There are 3 ways to turn a row about zero (a turn may also mirror it). The second row of each pair is the first, turned, with some noise. The first 27 pairs use one turn. New pairs use 2 turns, one after the other, and a turn may come again.
In the rows, 128 means zero.
Some pairs, each with its turns in order after it:
[140 121 184  84 119 131  73 133]
[113 156 149 118  61  87 106 119]
k4

[109 153 169  97 136 138 155 137]
[132 104 125 118 125 160  78 138]
k877

[118 132 104 152  83 149 122 131]
[180 109 133 120 141 120 125 150]
k4

[142 220 116 140 155  85 151 121]
[164 168 195  88 116 118  79 110]
k877

[ 84  91 117  87 118 110 137  91]
[122  67 103 148  93 116 148 107]
k4

[141 117 175 118 125 181  96 113]
[120  90 124 191 153 138 117 130]
k877

[ 95 187 124  92 123 168  97 132]
[173 130 151 142 168 172 110 166]
k877

[111  96 146 137 159 143 193  54]
[131 123  68 183 150 127 147  56]
k4

[165  94 144  98 122 149 150 139]
[143 147 128 139 189 129 124 109]
k271

[ 85  58 135 130 148 151 148 119]
[129 125 107 176 138 138  56 132]
k271

[ 84 164 135 115 163 109 142 122]
[ 94 132  70 116 113 147 137 139]
k4

[129  89 119 121 116  90  73 150]
[114  94 176 132  87 136  97 140]
k4

[159 113 112  47  99 134 132  98]
[ 97 123 108 123 182  90 109 191]
k877

[103 130  76 131 140 142  68 158]
[133 163 166 109  65 125 101 105]
k271

[121 126 151 133 107 132 156 137]
[135 114 105 145 146 110 136 120]
k271

[139 130 164 153 202 135 129 147]
[106 163 141 146 144  89 118 188]
k271

[ 83 122 127  99 138 173  88 115]
[139 135 114 172 139 171 136 176]
k877

[107  88 139  67 161 147 114 101]
[117 125 124 141  64 127 164  84]
k4

[157  98 175 136 179 148 118 162]
[136  69 126 173  76 112 124 117]
k877

[137 117 101 149 149  81 125 118]
[ 93 153 113 121 108 169 133 147]
k271

[139 132 161 141 108 114  79  99]
[131 108 115  63 132 119 117 145]
k271

[ 91 106 153 120 140 147 140  90]
[138  90 120 153 136 134  85 156]
k271

[131 105  91 113 150  98 107  97]
[119 176 115 136 111  93 140 161]
k877

[125 114 166  78  99 104 114 106]
[185 107 106 103 155 152 126 139]
k271

[106 112 105 138 152 122 148 150]
[122 109 123 114 140 171 139 116]
k4

[116 131 129 147 142 128 107 191]
[123 141 151  78 122 167 107 138]
k4

[ 94 139 136 117 144 157 166 132]
[115 107 140 113 117 174 112 144]
k877

New pairs, each followed by its turns in order:
[ 81 120 105 144 146 138 146 124]
[ 96 112 150 135 137 124 160 162]
k4 k877

[109 180 139 108 162  99  89 161]
[189 123 138 144  85 102 136  88]
k4 k271

[139  90 151 132  85 132 112 164]
[103 129 128 181 115 130 154 165]
k271 k4

[124 172  82  83 139 137 110 180]
[185 137 119 191 145 104 154 108]
k4 k271

[141 170 127 120 118 141 115  92]
[156 126 142 163 103 132 105 105]
k877 k877

[153  86 166 159 110 200 160 130]
[ 95 180 120 207 136  94 138 138]
k4 k4

[115 108 155 128 133 133  80  98]
[164 123 146 139 131  97  98 162]
k4 k4

[155 129 106 161 124 127 107 129]
[127 147 113 122 141 157 103 151]
k271 k877

[ 93 111 142 122 101  93 105  94]
[150  77 164 143 119 133  97 139]
k4 k4

[127 157  93 156 117  87 128 139]
[150 106 146 122 156 143 175 145]
k877 k271

[118 222 161 100 148 105 169 130]
[176 114 106 213 173 100 111 146]
k877 k877

[122 169 136 120 106 205  88 154]
[139 184 162 135 151 159 118  62]
k877 k4

[128 167 138 171 154 146  99  16]
[123  76 155  58  60 142 113  57]
k271 k4

[ 88 145 148 204 156 114 103 126]
[182 157 100 160 156  77 126 138]
k877 k4

[137  95 143 118 152 135 127  89]
[157 123 103 159 146 122 107 140]
k4 k4

[129 104 171  84 143 132 185 142]
[ 89 190 119 117 127 146  92 156]
k4 k877

[126 104 192 116 156 142 128  59]
[171  89  96 156  71 107 166 152]
k271 k877

[ 55 118 108 146 196 165  80  99]
[131  72 182 107 168 173 153  65]
k877 k877

[116 104  94 181 120 129 162  97]
[154  67 125 173 115 122 139 137]
k877 k271

[148 152 101 181 135 105 137 143]
[100 140 120 127 155 119  71 116]
k877 k877

[104  91  88 143 148 116  88 106]
[135 125 167  73 137 146 125 100]
k877 k877

[ 75 148  75 153 117 144  89 146]
[112 121 160 167 182  95 170 115]
k877 k271

[144 133 113 126  78 108 111  77]
[120 128 158 143  93 130 154 186]
k877 k271

[154 128 165 125 112 111 141 157]
[ 94 127 125 143 157 147 159 143]
k271 k4

[176 149  85 134 112 135 135 104]
[141 128 110 127  93 129  73 117]
k877 k877

[168 114 127 136 119 175 137 151]
[ 96 141  83 163 110 143 113 127]
k271 k4

[106 114 144 120 129 111 185 102]
[ 97 121 139 145 111 178 100 137]
k4 k271

[140 173 123 112  61 174 117 143]
[153 182 112 127 154 148 192 135]
k4 k271

[140 185 138 164 150 136  90 160]
[164 145 176 120 106  80 161 115]
k4 k271

[128  93 105 162 120 130 100 123]
[146 156 118 147 159 152 128 155]
k271 k877

[148 116 182 106  97 154 109 105]
[ 83 135 166 156 101 148 145 104]
k271 k4

[ 75 146 113 121 151 110 118 119]
[153 100 163 123 170 132 130 132]
k877 k877

